The first 8 rows are patterns. Each new row is the sum of 2 different patterns, raised or lowered, with some noise. Before adding, each is slid sideways (what falls off one end comes back at the other) and multiplied by a number that may be negative. Names go in the order of the patterns.
Some rows, each with the names of its patterns after it:
[ 0.56  1.54  0.31 -0.27 -1.72 -1.43  1.92 -1.14  1.02  0.11 -0.92 -0.77
  0.46  2.22 -0.12  0.05  0.53 -0.11 -0.41 -0.31 -0.91  1.24 -0.99  1.73
 -1.59  2.66  1.85  0.42 -1.07] | (6)
[-0.40  2.00 -0.44  0.32 -0.38 -1.75 -0.98  1.81 -0.95  0.46 -0.53  0.21
 -0.12 -1.47 -1.08 -0.24 -0.96  0.15 -1.18  1.09  1.45  1.15 -0.30 -1.33
 -1.33 -0.43 -0.21 -1.04 -1.08] | (2)
[ 0.05 -0.62  0.78  1.84 -1.24 -0.19 -1.19 -0.56 -2.43  0.70 -0.71  1.87
 -0.67 -1.01  2.15 -1.50  0.97 -0.41 -0.26  1.87 -0.56 -1.57 -0.21 -0.76
  1.11  0.67  0.03 -0.76  0.36] | (7)
[ 0.52  0.42  0.63  2.45  0.35  1.95  0.44 -0.29 -2.32 -1.81  1.63  3.94
 -0.35 -0.43  0.57 -0.04  1.31 -0.75  0.85  0.51 -1.71  0.00 -0.39  1.10
 -0.26 -2.34 -1.67 -0.78  0.94] | (1)
[ 1.01  0.08 -1.44 -1.64 -1.45  0.12 -0.94  1.55  0.21  2.10  0.92  0.91
  0.84 -0.40 -0.24 -0.33  1.50 -0.88 -0.30  0.91 -0.56  2.72 -2.60  0.69
  0.83  1.03 -1.70  0.99 -1.53] | (3)
[-1.22 -2.58  0.66 -1.56  0.98 -2.13 -0.13 -2.15 -0.78  0.30 -1.19 -0.52
 -0.23  0.51  1.25 -0.21  0.53  0.75  0.21 -1.43 -0.34 -1.06 -0.02 -0.24
  1.02  2.08  2.47  0.35  1.41] | (5)
[ 0.39  1.71 -2.35 -0.63  0.78 -0.96 -2.37 -1.04 -2.62 -0.66 -0.17 -2.40
  0.01  2.36  2.89  2.24  0.28  0.04 -0.64  2.06  0.97  1.44 -1.26  2.74
  0.92  1.45 -0.04 -0.58 -0.15] | (0)
[ 1.45 -2.01  1.00  1.22  2.98  0.12 -1.01  0.24  0.10  0.62  1.38  1.69
 -1.35 -0.35 -0.36  1.28  0.58 -0.89 -1.63  2.33 -0.94  0.12 -1.78 -0.69
  1.71 -1.66 -0.45 -1.26  0.65] | (4)

New rows. What belongs after each?
[ 0.19 -1.42 -1.87 -2.39 -0.86 -1.82 -2.27 -2.01 -1.03  1.35 -0.09  0.16
 -1.16 -0.79 -1.61 -1.86 -2.10  0.99 -1.81 -1.10  0.53 -0.55 -2.34 -0.91
 -1.27 -0.70 -2.46 -1.18 -0.38] | (2) (1)
[ 3.55  3.46  0.37  2.55  1.27  2.32  4.05  1.94 -0.20  0.90 -0.30  2.92
  2.20  1.93 -2.56 -0.89  1.65  6.14 -1.12  0.29  0.70  1.66  3.10  0.86
  2.09  0.45  2.32  2.13  0.53] | (1) (0)
[ 1.36  0.59 -0.12  0.17 -1.08  0.46  0.01  0.55 -0.06  3.92  1.30  4.58
  2.92  1.22 -0.55  2.62  2.86  2.21 -0.11  0.97  0.35  3.57  0.16  1.42
  0.91  0.03  1.53 -0.09  2.47] | (6) (0)
[ 3.14  0.83  1.64 -0.86  1.83  0.07  1.02  1.43 -0.07  3.49 -0.03  2.15
 -0.55  3.88  0.10  2.92  1.68  0.92  1.89  3.01  2.30  2.21  2.86 -0.20
  0.56 -0.57  0.49  0.22  0.92] | (7) (3)
[-1.04  1.14  0.85 -0.82 -3.23 -0.70 -1.32  0.51 -0.87 -1.44 -1.01 -1.80
  0.60 -0.08 -0.65 -0.85 -1.12  0.75 -0.09  1.54  0.96  1.01 -0.86 -1.41
 -0.43 -2.47 -0.33 -1.04  0.31] | (1) (4)
[ 3.39  0.94  0.85 -1.30 -2.03  0.39 -2.62  0.96 -2.40  0.19 -1.25  1.01
  1.48 -1.66 -2.47  0.38  1.06  0.68  0.17 -0.10  1.28  0.29 -1.09  1.04
 -0.55  0.48 -0.65  1.23  3.40] | (1) (5)
[ 4.04  1.32  0.46  0.19  1.30  0.28  2.51  2.62 -1.31 -0.47 -0.67  2.08
  0.76  0.70 -0.74  4.22  0.54  1.44 -0.49 -0.01  2.56 -1.11  1.32 -1.09
  1.35  3.02 -1.81  3.36  0.50] | (3) (4)
[-1.49 -4.17 -3.22 -0.28 -1.56 -2.41 -2.44 -1.38 -1.56 -4.36  0.80 -1.38
  1.88 -1.89 -2.40 -1.40 -2.68 -1.80 -0.32 -0.87 -2.82 -2.71 -1.34  0.65
 -0.21 -2.53 -4.10 -0.23 -2.80] | (2) (4)
[ 1.81  1.73  2.09  1.63  0.53  1.69  0.19  2.88  0.90  1.03  2.90  1.98
  0.06 -0.37 -0.27  2.23  1.94 -0.25  1.59 -0.24  0.24  2.24  0.29  1.89
  1.21  0.83  2.29  1.50 -0.95] | (7) (4)
[ 0.14  2.30  3.03 -1.02  1.09 -0.01  1.00 -1.34  0.56 -0.44  2.62  1.22
  0.52  3.54  0.25  3.43  1.19  2.03  2.89  0.39 -1.70 -0.09  1.30  4.30
  1.67  0.83  0.62  1.47  2.07] | (7) (1)
[-0.55  0.41 -0.24  1.87  2.09 -0.97 -0.96  1.70 -0.55 -0.84 -0.49 -0.52
  3.27 -0.99 -0.64  0.61 -0.04  2.45 -1.62  1.17  2.80  2.44 -0.43 -0.58
  0.41  1.32  1.41  1.53  1.42] | (7) (4)
[ 2.50 -2.11 -5.40 -0.23  0.59  1.02  1.02 -3.25  1.80 -1.88 -0.91  2.27
  0.55 -0.13 -3.29  0.03  2.46  1.05  0.56 -0.87 -0.48  0.28 -2.25 -1.56
 -2.04 -0.60 -3.15 -1.48  1.60] | (6) (1)
[ 2.47  1.55  0.37 -0.08  1.79  0.84  1.60  0.83  0.67  1.98  2.10  3.74
  1.22  1.54  0.82 -0.45 -0.96  0.76 -0.57  3.27  3.05  1.98  1.70  2.14
  4.74  1.90  2.65  2.53  2.09] | (6) (5)
[-0.85 -1.18 -2.73 -0.42 -2.07 -3.81 -3.51 -2.91 -1.56 -2.53 -0.68 -2.78
 -2.86 -2.01 -2.44 -1.63 -2.52 -3.08 -2.17 -0.04 -2.17 -0.80 -3.47 -0.21
 -0.40 -0.72  0.11 -0.15 -0.34] | (3) (0)
[ 1.16  2.28  1.20  2.00  1.48 -0.14  1.89  2.55  3.32  1.19  1.69  0.19
  1.44  0.78  1.58 -0.25  1.55  1.39  1.72  2.48  0.77  1.83  0.57  0.54
  2.05 -1.64  4.08  1.13  0.89] | (6) (3)
[3.24 1.38 1.68 2.49 0.55 0.04 2.68 1.90 2.75 1.59 1.40 2.04 3.23 0.52
 2.36 2.16 4.09 1.65 0.54 2.11 1.66 1.36 2.10 0.54 4.21 0.69 0.39 1.19
 0.97] | (7) (4)
[-1.45  0.89 -3.48 -4.54 -1.08 -3.70 -1.68 -4.56 -3.10 -2.90 -3.51 -0.46
 -4.94  0.01 -0.65 -1.19 -2.02 -1.78 -0.40 -1.16 -2.35 -5.38 -3.66 -1.08
 -3.29 -1.48 -1.17 -1.15 -0.49] | (6) (5)
[ 2.36  1.11  2.90  0.87  3.44  2.29  1.91  2.79  2.61  0.64  1.18  2.00
  0.20 -0.51  2.97  0.63  5.10 -1.20  1.32  3.71  1.31  0.78  2.03  0.04
  3.56  1.24 -0.86 -0.12 -0.31] | (7) (3)
[-0.32 -0.69 -1.97 -0.25 -1.47 -3.38 -5.14 -3.62 -3.22 -2.02 -1.85 -2.63
 -1.00 -0.87 -1.20 -2.74 -3.63 -4.77 -1.59 -2.82 -1.29 -3.66 -3.24 -2.53
 -2.18 -2.31 -2.41 -0.87 -1.66] | (5) (0)
[-0.49 -0.90 -0.65 -2.61  1.86  1.21 -0.10 -0.29 -0.09 -1.22  0.62 -0.29
 -1.35  0.12 -0.77 -0.21 -2.47 -1.56 -0.91 -1.91 -0.87 -0.37 -1.97 -0.88
 -0.10 -2.10 -1.31 -2.67 -1.26] | (2) (0)
[-2.37  0.07 -1.46 -1.16 -1.02 -3.91 -2.41 -1.61 -1.43 -1.91 -1.58 -0.56
 -2.04  0.26 -2.40 -0.23 -0.72 -0.46 -2.69 -0.57 -0.30 -0.06 -0.80  0.26
 -2.86 -0.49 -3.50 -1.43 -0.56] | (7) (5)
[-0.19  0.60  0.71  1.87  0.51  1.42  6.41  2.21  2.57  2.46  6.27  3.40
  6.25  3.60  2.01  5.35  2.48  0.06 -1.10 -0.95  2.11  1.81  2.14 -0.33
  2.32  1.05  4.10 -0.57  1.30] | (5) (0)
[ 0.23  0.40 -0.59 -1.93 -1.60  0.56 -1.05 -0.16 -1.70 -1.79 -2.48 -2.50
 -1.14 -2.09 -1.48 -0.74 -0.02  0.14 -1.93 -0.06 -0.33 -1.18 -1.54 -2.54
 -0.05 -1.15 -1.46 -0.79  1.62] | (3) (5)
[ 0.33  0.99 -0.03  0.29  0.88  0.10 -0.72  2.13  0.05  0.55  3.31  0.54
  5.41  1.08  0.74  0.03  4.43  1.06  3.95 -0.32  2.86  3.44  3.92  2.58
  0.92  2.13  0.29  2.16 -2.07] | (3) (0)
[ 1.70  3.39  0.50  1.48 -0.39  2.71  0.73  2.89  1.01  1.66  3.09  2.37
  1.02 -0.14 -0.75  0.80  0.25 -0.15  0.24  2.07  2.73  1.68  1.30  1.06
 -0.69 -1.13  0.51  0.21  0.31] | (2) (5)
[ 0.56 -0.51 -0.34  1.86  0.86  0.05  2.05  4.01  4.91  3.16  2.87  2.91
  1.67  2.05  2.36  2.04  1.30  3.67  3.40  4.66  4.03  1.96  3.29  1.40
  0.75  1.12  0.13  3.53 -0.49] | (5) (0)
[-1.40 -3.60  0.64 -1.73 -3.19 -3.96 -1.07 -2.09 -4.44 -1.89 -2.84 -2.11
 -2.38 -2.26 -0.68 -1.30 -2.68 -1.99 -3.35  1.24 -3.26 -3.09 -2.88 -1.54
 -2.88 -3.51 -3.95 -2.13 -1.78] | (6) (1)
[ 3.97  5.71  1.91  3.18  1.34  3.83  3.48 -1.92  4.25  1.05  2.90  4.21
  1.44  1.00  4.79  1.98  3.46  1.03  1.69  3.58  3.82  2.06  3.07  2.80
  2.72 -0.61  2.06  1.29  3.63] | (2) (7)
[ 0.64  2.54  2.09  3.92  2.26  1.31  3.44  2.52  1.80  1.57  0.63  3.19
  1.21  1.84  1.83  3.63  2.89  2.84  1.33  0.22  1.74  0.17  3.40  0.95
  1.93 -0.12  1.08  2.75  2.23] | (5) (4)
[ 1.50  0.65  2.65  4.44  2.22  3.23  2.17  1.56  3.02  1.46 -0.54  0.44
 -0.42  2.59  0.42  3.51  1.09  1.21 -0.08  2.58  0.55  1.14  0.54  0.72
  1.14  2.76  0.53  0.97  3.23] | (6) (0)
[-0.77 -2.85 -1.52 -1.87 -0.54 -0.81 -1.24  0.41 -2.81 -3.96  0.46 -0.50
 -3.49 -0.74 -2.77 -0.20 -2.27 -1.64  1.01 -0.32 -0.92 -1.40 -1.64  1.29
 -1.07 -2.14 -2.95 -1.76 -0.59] | (2) (1)
[ 1.28  0.57  1.45  0.13  0.76  0.62  0.45  0.03  0.35  0.09  0.13  2.79
  1.89  0.06  0.31 -1.49 -0.18  0.13  0.70  0.63  1.63  0.39 -0.21  1.40
 -1.17  1.54 -0.14  0.68  1.43] | (2) (7)
[-0.73  0.96  0.66  1.46  1.05 -0.37 -0.33 -1.05 -0.60 -1.67  1.20 -0.27
  2.53  2.60  0.71  1.93 -0.46  1.61  0.57  2.60  0.39  0.22  1.93  0.62
  2.35 -1.34  0.29  1.27  0.87] | (3) (5)
[ 2.95  3.99  2.90  1.69  1.99 -0.78  0.21  1.11  1.29  1.10 -0.05  1.61
  2.87  3.50 -1.57  3.41  1.71  2.35  2.78 -2.07  5.43  1.62  2.07  0.30
  1.90  2.35  2.27 -0.23 -0.88] | (3) (4)
[ 2.59  1.80  4.10  1.79 -0.76  1.31  0.88  2.34  1.92  0.61 -0.97  0.50
  2.00  2.61  1.61  1.11  1.83  2.82  2.10  1.66 -0.37 -0.91  1.20  1.37
  3.88  0.12  1.28  2.80 -0.12] | (1) (4)
[ 2.12  2.64 -0.73  1.46  2.44  3.49  0.90  0.23  2.37  1.48  2.52  2.45
  2.84 -0.38 -0.25 -0.54  2.09  0.77  1.53  1.49  2.93  1.25  0.93  0.93
  0.68  4.08  0.36  0.73  0.76] | (5) (4)
[ 0.86 -0.07  1.81 -0.17  0.28  0.73  1.30  3.29  3.06  1.34  1.44  0.66
 -0.74  1.08  0.20  2.80 -1.17  0.79 -1.26  0.17 -0.39  0.51  0.06  1.87
  0.89  1.27  2.19  0.52  2.12] | (7) (5)
[ 0.19 -1.36 -1.75 -1.76  1.01  3.91  0.56  2.61  0.65  4.67  1.32  4.43
  1.77  0.54 -0.53 -0.58  2.76  4.31 -0.36  0.59  1.13  0.06  1.91  1.06
  1.89  2.12 -0.89  0.78 -0.43] | (1) (5)
[ 3.02  2.99  2.60  0.01  1.65  1.05  3.00  1.93  2.10  1.20  1.60  3.90
 -0.62  1.94  2.40  3.44  0.61  2.66  0.85  2.17  2.38 -0.54 -0.84 -0.56
  1.97  1.65  3.99  2.07  3.41] | (2) (3)
[-2.95 -1.10 -2.01 -1.32 -4.13  0.47 -0.73 -0.72 -2.22  0.05 -1.33 -1.06
 -3.37 -2.67 -2.22 -1.98 -1.39 -1.91 -1.59 -2.38 -3.73 -1.27  0.60 -1.73
 -1.42 -2.35 -2.39 -2.01 -1.45] | (6) (7)
[-0.63 -1.63 -1.17  0.04  1.33 -2.36 -0.80 -1.62  0.03 -1.34 -3.42 -4.52
  0.71 -3.23 -0.32 -1.30 -2.42  1.55 -3.54 -0.43 -2.37  0.60  0.56 -3.22
  0.35  0.25  1.57 -1.50 -3.00] | (5) (4)
[-1.74 -2.81 -3.88  0.23 -0.82  0.42 -1.19 -3.44 -3.16 -1.67 -0.32 -4.03
 -1.78 -2.95 -2.27 -1.93 -0.11 -0.93 -1.96 -5.89 -0.01 -2.81  0.14 -0.36
 -2.43 -1.98 -1.93 -0.78 -0.06] | (6) (1)
[-0.67  0.08 -0.35 -1.90 -1.35  0.98 -1.61  0.97 -1.41  1.17 -1.36  0.45
  0.19  0.01 -1.68  0.19 -0.51  0.97  0.50 -0.45 -1.44 -0.20 -2.15 -0.10
 -0.42 -1.94 -1.84 -0.42  2.80] | (6) (2)
[-3.37 -1.42 -3.65 -1.66 -0.90 -3.41 -2.06  0.82  0.94  0.87 -1.34 -0.68
 -0.57  2.05 -0.12  0.91 -3.06 -0.05 -0.19 -0.90 -0.55 -3.04 -1.30 -2.06
  0.02 -3.45 -2.73 -0.81 -2.46] | (5) (0)
[-0.50 -2.22 -2.13 -1.89 -2.78 -1.01  0.39 -0.72 -1.94 -2.31  0.47 -2.05
 -1.45 -1.48 -3.31 -0.95 -1.18 -2.67 -1.33 -0.90  0.18 -0.40 -2.04 -1.69
 -0.75  0.00  0.03 -0.51 -2.03] | (5) (0)
[ 1.93  0.02 -0.27 -2.07  1.81 -2.70 -0.39 -1.32 -0.21  0.64 -0.71 -0.20
 -1.35  0.36  0.79 -1.72  2.03 -1.14  4.09 -0.63 -1.75 -1.97  1.40 -1.04
  0.92 -1.72 -0.13  3.43  1.63] | (2) (3)
[ 1.04  1.07  2.21  4.33  2.58  1.19  2.52 -1.00  2.93  1.37 -0.23  2.14
  2.82  1.74  0.63  0.45  1.71  3.73  2.78  0.44  2.17  2.23  3.35  4.01
  2.73  0.29 -1.33  1.79  2.14] | (6) (2)
[-0.16 -0.28 -1.68  0.70 -1.18  0.46 -1.48 -0.12 -1.29 -2.19  0.45  0.45
  1.63  1.53  1.86  0.48  1.89  0.54 -2.09 -2.15 -1.86  0.83 -0.97 -0.09
 -0.81 -1.34  1.17 -1.83 -1.10] | (3) (0)
[ 2.18 -2.28  2.53 -3.00 -0.22  1.99  0.05 -3.33  0.26 -2.35  1.22  0.07
 -1.32 -2.24 -1.13 -0.17 -1.59  1.56  1.67 -0.05  0.00 -0.86 -0.37 -2.89
  0.23 -1.27  2.41 -1.70 -1.82] | (7) (3)
[-0.01  3.73  3.92  4.62  0.22  4.85  0.40 -0.24  1.48 -1.23  1.83 -0.69
  2.30 -3.00 -0.32  1.93 -0.99 -1.63  0.01 -0.89  1.35  0.30 -0.50  1.55
  3.21  2.16  2.60 -0.01  0.93] | (5) (0)
[ 0.28  0.91  2.14  3.49 -0.65  0.87 -0.13  1.93 -1.76  1.52  0.30  3.01
  1.28  0.77  3.14 -0.59  3.62  1.56  1.02  3.67  2.84  1.10  2.95  1.42
  2.40  3.56  1.46 -0.46  0.10] | (7) (0)
[-1.42  2.88  2.26  1.03 -0.13  3.85  1.59  3.47  1.89  1.81  2.91  4.42
  3.07  0.11  0.39 -1.54  0.99 -0.70  0.57 -0.62  0.24  0.80  2.50  0.22
 -0.43  1.41  1.86  0.85  2.26] | (3) (0)
[ 0.88 -0.65 -1.19  3.92 -0.52  1.21 -1.22 -0.80  0.27 -2.40  0.63  0.97
  0.65  1.26 -1.37  1.10  1.84  2.60  0.89 -0.49 -0.42  0.27  0.50  2.05
  1.62 -2.44 -0.93 -0.56  2.05] | (1) (4)
[-2.47 -2.73 -1.60 -0.02 -2.82 -0.96 -1.40 -0.33  0.33 -1.57 -0.33 -2.84
  1.86 -2.19 -2.62 -0.30  1.67 -0.39  0.03 -0.12 -0.53  2.12  0.20 -3.58
 -1.68 -2.85 -0.97  0.06 -0.05] | (6) (0)
[ 0.67  2.95  0.92  1.37  1.87  0.50  1.27  3.74  0.97  1.15  0.67  1.12
  2.40  0.93  2.61 -0.15  2.03  1.97 -0.21  0.81  2.96  3.27  2.98  0.40
  1.09  3.11  0.95  3.25  2.96] | (7) (4)
[ 0.77  0.24  1.10  3.84  3.77  1.76  1.79 -0.12 -0.55  3.00 -1.86  2.73
 -0.64  2.09 -0.17 -0.49  2.50  0.39  1.53  0.65  0.71  3.75  0.33  0.91
 -0.06  1.17  0.47  0.82  0.04] | (5) (4)
[-0.42  2.39  0.79  2.36  0.37 -0.35 -1.95 -1.47  1.57  2.11 -0.38 -0.86
  0.55  0.71  1.40 -2.28  1.08 -0.19 -1.59 -0.42 -0.61  1.53  0.14 -2.46
 -1.23 -1.17  1.39 -0.40 -0.80] | (2) (1)
[-0.70  1.06 -0.46  2.17  2.46  0.00  0.22  1.38 -0.11  0.52 -0.29  0.05
 -1.03 -0.28 -2.02  0.32  1.16  0.13  0.05  1.16  3.91  0.54  2.27  1.14
 -0.09 -2.15 -1.39  1.07  4.56] | (6) (1)
[-0.18  0.14 -0.36 -0.24 -0.23 -0.46  2.44  1.27 -0.42 -0.16 -2.17 -0.88
 -0.06  0.13  0.24  1.36 -0.05 -0.49  0.70 -1.85  0.97 -0.66  0.30  0.77
  0.66  0.42  0.81 -0.60 -0.10] | (2) (7)
[-2.09 -0.35 -1.60 -3.83 -1.00 -3.71  0.32 -4.00 -2.54 -1.39 -1.93 -2.01
 -1.43 -2.10 -2.30  1.07 -0.86 -2.63 -0.50  0.46 -1.29  1.06  0.61 -2.10
  0.34 -2.23 -3.79 -5.59 -2.83] | (7) (0)
[-0.20 -0.64 -1.52 -3.09  0.59 -2.45 -1.41 -4.30 -2.37 -1.30 -0.72 -3.07
 -0.18 -1.08 -0.97 -0.14 -2.40 -0.62 -0.63 -2.49  0.22 -3.15 -0.22 -3.03
 -1.11 -4.64 -0.14 -1.46 -1.80] | (3) (4)
[ 1.13  1.78  3.69  5.80  0.23  4.81  2.40  3.68  0.58 -1.12  5.16  5.88
  2.89  0.85  1.34  3.98  2.35  0.20  0.03  2.48  1.48  1.89  1.48  2.48
  0.70 -1.62  1.89  1.93  3.19] | (1) (4)
[ 1.15 -0.65  0.32  0.75 -1.52  3.30 -1.87  1.46  1.34  2.77 -1.76  1.56
 -2.64  1.51  0.79 -2.31 -0.06 -1.81  0.60 -0.48  0.02  0.87  2.91  1.02
  1.54  0.20 -0.64 -0.04  0.51] | (7) (3)
[ 0.75  1.95  2.86 -0.32  0.93 -1.20  3.57 -0.33  1.09  0.27  1.20  2.76
  0.22  0.35  0.50  0.74  1.08 -1.94  1.89  3.10  4.67  1.21 -0.08  2.02
  1.64  1.65  0.41  2.72 -0.64] | (2) (4)
[-2.23 -1.15 -1.34 -3.12 -2.45 -3.05 -2.79 -2.95 -2.24 -2.85 -0.74 -2.32
 -2.32 -3.56 -2.44 -2.75 -0.18 -2.38  0.01 -2.95 -1.59 -3.57 -2.70 -2.17
 -3.78 -1.96 -2.56 -2.67 -1.05] | (2) (7)
[-0.52 -1.49 -0.31 -4.16 -1.24 -3.30  0.61 -1.43 -1.77 -0.71 -2.14  1.15
 -3.14 -2.02  0.11 -2.67 -1.10 -4.62 -2.86 -1.02 -2.24 -0.65 -1.64 -2.57
 -3.64 -0.07 -1.05 -1.56 -1.95] | (7) (4)
[-3.52 -2.81 -0.40 -1.30  0.11 -2.03 -0.12 -0.97 -1.30 -2.41 -2.22 -2.68
 -2.14 -0.43 -0.90 -0.82 -1.79 -4.48  0.89 -3.48 -1.22 -1.08 -1.45 -2.53
 -1.44 -3.28  0.27 -1.54 -2.64] | (1) (3)
[ 2.09  2.06  2.32  0.55  2.00  2.25  3.10  0.58 -0.79 -0.13  1.33  1.72
  0.69  0.94  0.22  1.65  1.78  2.88  0.53  0.36 -1.41  1.55  2.81  1.46
 -0.48  1.10  1.11  0.88  0.60] | (2) (1)
[ 0.06  3.13 -0.08  0.73 -0.21  0.19  2.06  0.02  0.85 -1.03  0.58 -0.56
  3.77  0.96  0.75  1.57 -0.29  2.69  2.40 -1.17  3.37  0.60  1.94  1.82
 -0.84  3.77  2.15  2.58 -0.15] | (7) (4)
[ 1.10  1.02  0.95 -2.65 -0.38 -1.84 -0.80  0.66 -1.63 -1.65 -2.53 -1.28
 -2.44 -2.20 -2.46 -1.24 -0.95 -1.63 -2.11  1.28 -0.90  1.67 -3.05 -2.79
 -1.83  1.29 -1.24 -1.63 -1.99] | (6) (0)
[ 0.79  2.65 -0.17  3.04  1.23  1.11  2.11  0.89  1.37  1.94  1.33  1.55
  1.72  0.94  0.29  0.06  1.12 -0.45  1.84  2.79  1.62  2.10 -0.57 -1.51
 -0.45  2.09  0.45  2.72  0.00] | (7) (1)
[ 2.72  2.11  1.89  2.53  2.29  0.79  0.93 -1.52  3.26  0.56  2.54  2.88
  2.58  2.36  2.14  2.64  1.89  4.20  3.40  2.48  2.63  2.72  1.16  1.51
 -0.28  1.58  0.86  0.82  1.87] | (3) (5)
